The first 7 rows are patterns. Each new row is the sum of 2 different patterns, raised or lowered, with some noise. Before adding, each is slid sideways (what falls off one end comes back at the other) and multiplied by a number that may be negative. Names go in the order of the patterns.
Known rows, each followed by the names of its patterns:
[ 21 -15  13 -22  -7  -7   7 -17  24   7 -18   9   8   6   7  10  15 -15
 -10  24  -1   6   6  -8 -10  -7 -13  17  -3  11  24   7  -1  -8   9  15
   5  -1  -9  -5   3  -2  -3  16  12  10  23]  Loga
[-14   7 -25  11  -7  13 -21   7  19  25  -1  25  17  16 -11  -3 -15 -15
  -3  26   2  17  -7 -14  18   2  17  10   5  27   9  21   1   9  12  13
  28 -11  -6  25  37  12  22  40  14  -1   8]  rezul
[ 22   9 -12 -27   8   7 -14  -6 -16 -16   0   4  -7  24  13  -9  30  -4
   5  -1  -1  -4 -29  -2   4 -11  -6 -17  -1  35  -8   0 -32  10   6  19
 -22  15   6   1  20  12  -6  -5 -14  28  11]  Gati
[-20  13  13 -11 -16  22   0   7  13   4   0   5  -7  30  -7   6  -4  10
   3  -9 -13   2  21  -1 -19   8 -21  -1   1   1  17 -23  -8  -7   6 -14
   6  -7   5 -15 -32  17  11   4  21  24  16]  tof
[ 29   4 -14  -2   1  -2  -2  -5   5   7   1  -2 -19   5 -12   3   5  -2
  -3  25  -5  -8  11 -18   7 -23  -9 -20  35 -14   3  10   4  15  13 -15
 -13  12  10   8  -7  -4 -11 -24  18 -21  -3]  nure
[ 16  16 -11  17   4  17 -19 -11  12  -2  15 -12  -6  -1  15  14  -5  -5
  -9  -9  -2  15   5 -16   0   4  22  -7   9   2  15  -3 -13 -12  -2  -3
 -14  25 -10   5   1 -16  12 -23  -6 -25  -3]  pibo
[  1  -9  -4   5  -6  15   2  24  19  10 -16  13 -21  -8 -14 -26 -31 -12
  -4  29 -10 -25  -2  20   0   0 -13 -10   3  13 -15  16   1  10  -3 -13
  -1  -3 -20  17   4   5  19  -6 -11   6   1]  vesu

New rows. What belongs after each?
[39 42 23 41 72 64  5 37 38 31 26 65 58 23 71 40  5 36 43 66 29 42 33 49
 31 21 22 38 73 29 31 39  9 35 39 11 55 21 16 46 33 45 51 48  2 35  2]  tof nure
[-36 -24 -30 -59 -47 -21 -26   8 -36 -39   8   2 -15 -37 -18 -19   3 -14
 -19   2 -11  11 -10 -32 -18 -26 -16   7   6  -2  -3 -36 -21  -6 -24 -17
 -34 -26 -10 -20  -2   3  18  -2  16 -32   0]  Gati vesu
[11 -1 24 30  9 25 33 33  1 23 13  5 30 33  5 34 -6 30 23 37 19 33 26 42
 17 -7 25 43 24 42 17 22 25 18 50 31 34 21 31 13 26  8 31 64  4 30 28]  Loga tof
[  6  27  -1  24   0  12   9  -8  18  -7   9 -14   6  16  31  -8  30  15
  26  -9  16  20   2  30 -13   8  -7  19  11  29  -4   0   7  12  33  22
 -14   3  21  38   7  16   8  19  -7   9 -15]  nure pibo
[ -9 -36  -1   9 -19 -13  -6 -36 -20   9  -7 -19 -20 -26   9 -12  -7  -9
 -23 -20 -15  -1 -28 -27 -26 -25 -40  -9 -14  -9   6 -30  25 -12   4 -47
  -6 -21 -45 -20 -28 -34  -6 -16 -28  -1 -27]  Gati nure
[ -6   7  -1   7  -3  -6   5   8   8  26  -7   1 -10 -19  16  13  -4 -12
   6   6   7 -11  11   0   8 -16 -11   4   1   0  20  12  26  17  45  17
  25 -20   3  13  11 -26   1  -8  27  21  -8]  pibo vesu
[41 46 15 43 44 23 68 24  5 16 38 32 10 27 19 39 23 20 22 13 61 37 27  0
 21 16  3 -1 44 37 36 45 50 50 50 42 18 41 14  3 32 -3  8 36 56 27 37]  rezul nure
[ 26  38  18   4 -29  21   2   6 -23   0  11   0  30  -2   5  14 -32 -17
  -3 -14   8 -16  18  27 -31  -5 -18  -9   9   9 -23 -16   1  13   8   3
   5 -29  -8 -11 -19 -16  -5  -9  11   3  -2]  pibo vesu
[-14 -25  -6 -19 -19  -1 -32 -13  -4 -37 -18   6 -19 -28 -11 -13 -11 -27
 -27 -14 -19   9 -22   5  -9 -16 -25  -9 -48 -19 -19 -44 -24 -30  -2   7
 -10 -57 -10  -7 -24 -21 -39 -37  -4  -3 -37]  nure vesu
[ -2 -39 -21 -25 -29 -25 -79 -19 -26 -30 -38 -43 -18  21 -32 -44 -56  -1
 -26  17 -46 -10 -18 -39  15  -5 -25 -33 -28   1  -7  -5  -5 -10 -68 -25
 -20 -58 -51 -54 -23 -37 -32 -21  14 -32 -32]  Gati tof
[ 15  20  22  17   0  25  21   3 -15  30  -1  19  22  12   8  35   3  21
  14  -1  16  -4   4 -13  34   0  26  15   0  28   9  -3   2  25  31   3
   0   3   2 -20  28 -12  12  26  -6   9  14]  tof nure
[20 14 42 15 -6 38 22 41  2 17 11 35  4  6 11  1  5 18 29 36  1 20 10 -1
 33 24  6  5 30  8 46 33  4 19 26  0  8 28  2  9  5 31 17 22 43 12  7]  Loga Gati
[-63 -11  -8 -12  -3  27   8 -44  18  -8 -26 -33   4 -23 -37  -5 -10 -25
 -22 -40  14   5 -18 -22 -34  -9 -21 -14 -33  15 -15 -36   8 -30 -24 -18
 -27  23 -29  -7 -20 -24 -55  -4 -17 -23 -37]  Gati tof
[ -5 -36   6  -7  17 -15   1  18  23 -16  11   5  -6 -29   7 -24   0   0
  28  -6  26 -26 -22  31  -8   8   1  -4  14 -10  28   6 -13  10   3  18
  -4   1  27  42  -4  21  24  -8  -8   4  -5]  Loga rezul
[ 14   7  17  15   8  27  25  45 -19  28  28 -13   5  -5 -17  32  36  -4
   3   3  29  22  21  40 -21  29  -6 -34   1  41   3  33  21  26  43  36
  18  17 -13  39  33  28 -10   8  14  28  -2]  nure vesu
[-10  32  18  52  37  30  19  31   6  12   1  19  27   7  29   3  34  33
  -8  40   4  31  16  12  10 -24  34  37  -9 -16   1   1  13   7  27  -5
  47  21  62  -2  45  17  46  32  18  -1  22]  rezul Gati
[-29 -35 -30 -10 -39   7   2 -11  -1 -30 -22  -2 -15 -18 -32 -25 -12 -26
  -7  -4  15   7  10 -19 -16 -28 -46 -39 -50 -45 -43  -8  15 -41 -36 -15
   6 -12 -12 -22 -38 -24  10 -34   1 -13 -18]  Loga vesu
[ -4  26   7   2   8  -8  14 -12  13  -3  51  15  17  -2  23   3  10 -14
 -24 -11   3   7  27  -1 -22 -11  33  -4   4  16   0   5  17  -5  17   6
  11   6   0   7   3 -20  23   2  13  26   0]  nure vesu
[-14 -21 -17 -24  13  19 -10 -21  -8   2  11  14   2  -3 -14 -22  -3   3
 -24 -20  -2 -14  -6 -15  17   9   3   4   2  18 -26 -21  -1  -5  31 -21
  11 -11  30 -10 -24 -18  -5 -26  -5 -16  22]  Gati pibo
[ 28  33   6  27  30  51  43  27   0  27 -13  27  -4  -5  14  12   8  47
  14   0  20  36  25  27   7  15  12  37  -1  38  27  30  17  23  18  11
  11  26  30  11  34   4  31  18  26  26  12]  nure vesu
[ 30  -8  11 -41   5  -1   1 -16  20  -2  -3  11  16  -5  -9 -12  10   4
  -2  -9 -20 -14  -6  18  -9   2   2   3   2   3 -29  24  26 -11   9  -6
   2   4   4  -9 -34   5  -9 -14 -17 -12   7]  Gati vesu
[-32 -31 -32 -46   1 -38  -4 -15 -13 -46  -2 -40 -35   5 -32 -16 -22 -14
 -59 -27 -11 -21 -49 -33 -36 -18  -6 -21 -23 -16 -33 -18 -26 -30 -41  -8
 -11 -51 -40 -17 -22 -14 -18 -26 -16 -22 -43]  Loga nure
[ 25  -1  24  35  55  42  27  37  31 -10   7  14 -12  -1  17   9  23   5
  48  28  26  25  37  43  27 -26  19   4  36   1  28  -3  48  -8  -1  26
  -5  11  26  21  47  -7  19  -7   8  34  50]  rezul Gati
[  9   6  21  14   1  -8  28  13  16  27  10   5  19  12  -1   8  -1  20
  10  26  12  53  25  17   4  12  -2  -9  -7 -29   8  -9  11  47   7   0
  20  21   5  22   6   9  10  21 -11  13  31]  nure vesu
[-14 -27 -42 -14  -6 -29 -39 -32  -7   7 -13 -17 -47  -9 -23  15 -33   0
 -17  -7  -5  -2 -26 -12  -9  -5 -15   0 -22 -43 -51   4 -20 -41 -16 -22
 -46 -16 -17 -31   0  -6 -28  15 -41  -8 -23]  Gati tof
[-32 -40 -26 -11  23 -18 -23 -29  22  -8   1 -26 -17   6  21 -22  -6  -2
  21 -14  -1  -4  -9 -24  -1  20   7  20 -15  -5  -1   0  -7  -1  18 -15
 -19  10 -20  -2   2  24 -33  -2 -14   1 -36]  tof vesu
[-23   9   1  20   7   4  -9  -6 -13   5  32  -9 -23  -4 -10   4 -14  21
  -9   5   4  -4 -28  -3  -9 -20  19 -11   1   4 -33  15 -25  -4 -31  -5
  20  23 -14   2   4  24 -26   3  12  -2  12]  tof pibo
[ -1   8  -6 -19 -36 -18   0  -8  10 -24 -14 -11  -7   0   1  -4  -4  -2
 -27 -17 -17  -1   0  -5 -28 -11 -28 -43 -13 -16 -26 -44  -5  13 -12 -22
  -6 -19   0 -27 -26   3 -34   7 -28 -15 -21]  tof pibo
[-12 -20 -17 -33 -16  -5   5  -8   2  -8 -17  -1  -3  -6  -5 -20  -4  -8
  16 -19  10   4   9  26   2  -6   8  -3   6  22  18 -12 -10  -4 -11   4
 -30 -11  -4 -14 -28 -14   3  16  -7  10  15]  rezul vesu
[ 18  10   2 -12  12  23  16  11   3  29   5   8   4 -10  14  11   6  21
  10  14  -4  18  21  -5 -23  17   3 -11  18  13   4  33  13  35   6  20
  11  28  22   8  14  29   8  -3  13  13  15]  rezul vesu
[ 16  14   2  19 -14  -2  27   2  21  12  17  30   9  26  -5  11  -3   6
  24   7 -10  40  42  26  42  62  26   6 -10   0  30 -12  -1   2  17  -3
  18  17  17  12  15  19  10  -2  10  -9  -4]  rezul vesu
[ -6  -8 -17 -27  17 -30 -20 -44 -24 -30 -12 -30  14 -18 -27  -4   4 -18
 -16 -32  -2  -4   8 -16 -12 -32  -3 -11 -30 -17 -26 -36  -5  -8 -15  13
 -11 -28   7 -16  -9 -21 -19 -13 -37  -4  -8]  Gati vesu
[  7 -14  -4  -8  15 -39 -11   2  -3  13 -15   5  -2   7  13  -6   1 -12
 -34   1  12  20 -25  -7 -12  30 -20  -1   0   1 -17 -14 -12   5 -25 -26
   5 -20   8  15 -21   5 -15  -6 -18   4  14]  Gati pibo
[-15 -12 -35 -11 -20  -9  -4  -4 -25   4 -16 -41 -13 -48 -34 -23 -34 -52
 -37 -33   7 -24 -33  -2 -18  -7 -18 -52 -30  -7  -9 -30  -6 -19 -11 -27
 -35 -21 -21 -20  -8  -6 -16  -8 -25 -28 -32]  nure vesu
[ 24  20  26  21   8  29 -14  32  12  14  27  -7  48  29  28   3  -2  -8
   7  -1  17   3  47  28  26  15  12  25  42  17  -2  -3  26  10  21  16
  32  10  26  44  26   4   0  18  17  27  -4]  rezul pibo
[-18 -43  -2   8 -23  21   7  20 -27 -19 -17 -12 -43   0 -28   9   1 -20
 -12 -26 -12  13 -18 -25 -30   0  -8 -16 -18 -12 -10 -23 -15  -8 -35 -34
  -7 -21  -4 -48 -17  -7   0 -23  -9  -8 -31]  tof pibo
[ 16 -24  -7   0 -12 -15  -9 -22  17 -29  15  -9 -11 -35  -3   7  -4 -12
 -38 -15  10 -14   7  11   0 -13  -3  11   4  -1 -13   2 -30  -2  -8  -1
  19 -35 -18  12 -33 -29 -43  18 -14  -6 -10]  Gati tof
[ 28   8  24   7 -18   7  13  23  17   0  19   2   0  15  -5  10  31  25
 -13  -3  23  29  10  14  37  18   3   9 -20  11 -23  10   2   9 -15  24
  13  14  12   8  20   0 -11 -12  15 -19   2]  rezul nure
[-13   2 -41  12   4  -5  11   5   4  28 -38   3  -9   4 -16  11 -26  20
   7  -5   0  19 -24 -10 -25  22  13  18   5   0 -44  -3  -2 -35  -6 -10
 -24  -6  -3  -4  16   0  -9   6 -10 -21 -22]  Gati vesu
[-16 -10 -33  22   7 -35 -26  -6 -16 -28  -5   9 -17   2   7  15  -7   6
 -17   5 -10 -25 -12  -2 -16   1  -9   4  -5  16  19   0 -23  -9 -21   5
   7 -17   7  -8  -4   7 -11 -18 -11 -15 -14]  Loga rezul
[ 26   5 -23  15  18   6  28  55   7  -3  19  -5  23  -6  12  -6  18 -32
  -2  22   1   8  19  17  15  -3  20  -7 -12   8  28  16  16 -30  -3  15
  27   7   7  -8  38  -2  16   3  -4   4  16]  rezul Gati
[  8 -33  -1 -11 -23 -14   7 -32 -19  -4 -11 -16 -21 -13 -30 -24 -21 -22
 -34  -1 -23  -3  -3   5   7  14 -16  -8 -41 -22   0 -10 -19 -17 -22  -5
 -10  -9 -17  -6 -23 -10 -31 -18  -9 -28 -23]  Loga vesu
[-32  25  -5  17  18   9  11   7   9   1  11  18  -9  16   8   1   1   6
  32  20  31  17   0  10  -8  -7  10  36 -25  17   6 -30  -7  -1  25   0
   4  24   2 -23  27  -3  -1   6  -2 -11   5]  Loga tof
[  9   8   4  24   7 -15  21   3  -1   1  23   7  21 -14  13   9  -4   6
  15  27 -17   6   4  11  26   5  24  14  29  -3 -12 -12  -2 -18  20 -12
  42  23   5   3  12  -3   8  25 -10  -5   8]  Loga pibo
[-16  -7 -17   7 -10 -12  11   4 -13 -16  -9   4  18  -8 -12 -30   3  -1
   4  -8  11   5  13  22  -8  -1 -26 -18   9   6  -5  17  -7 -35   8   7
  -8  -4  -8  -2 -15  -8  10  10   7  -5   5]  Loga Gati
[ -7 -12 -26 -23 -21 -35 -17 -28 -23 -18 -44 -16 -25   4 -11 -20 -32   3
 -46 -10   2  -1  -6 -13 -40 -15 -53 -13 -23 -65 -46 -36 -29  18 -19 -35
  -5 -16 -14 -28 -54 -33 -16  -1 -40 -13 -21]  Loga vesu
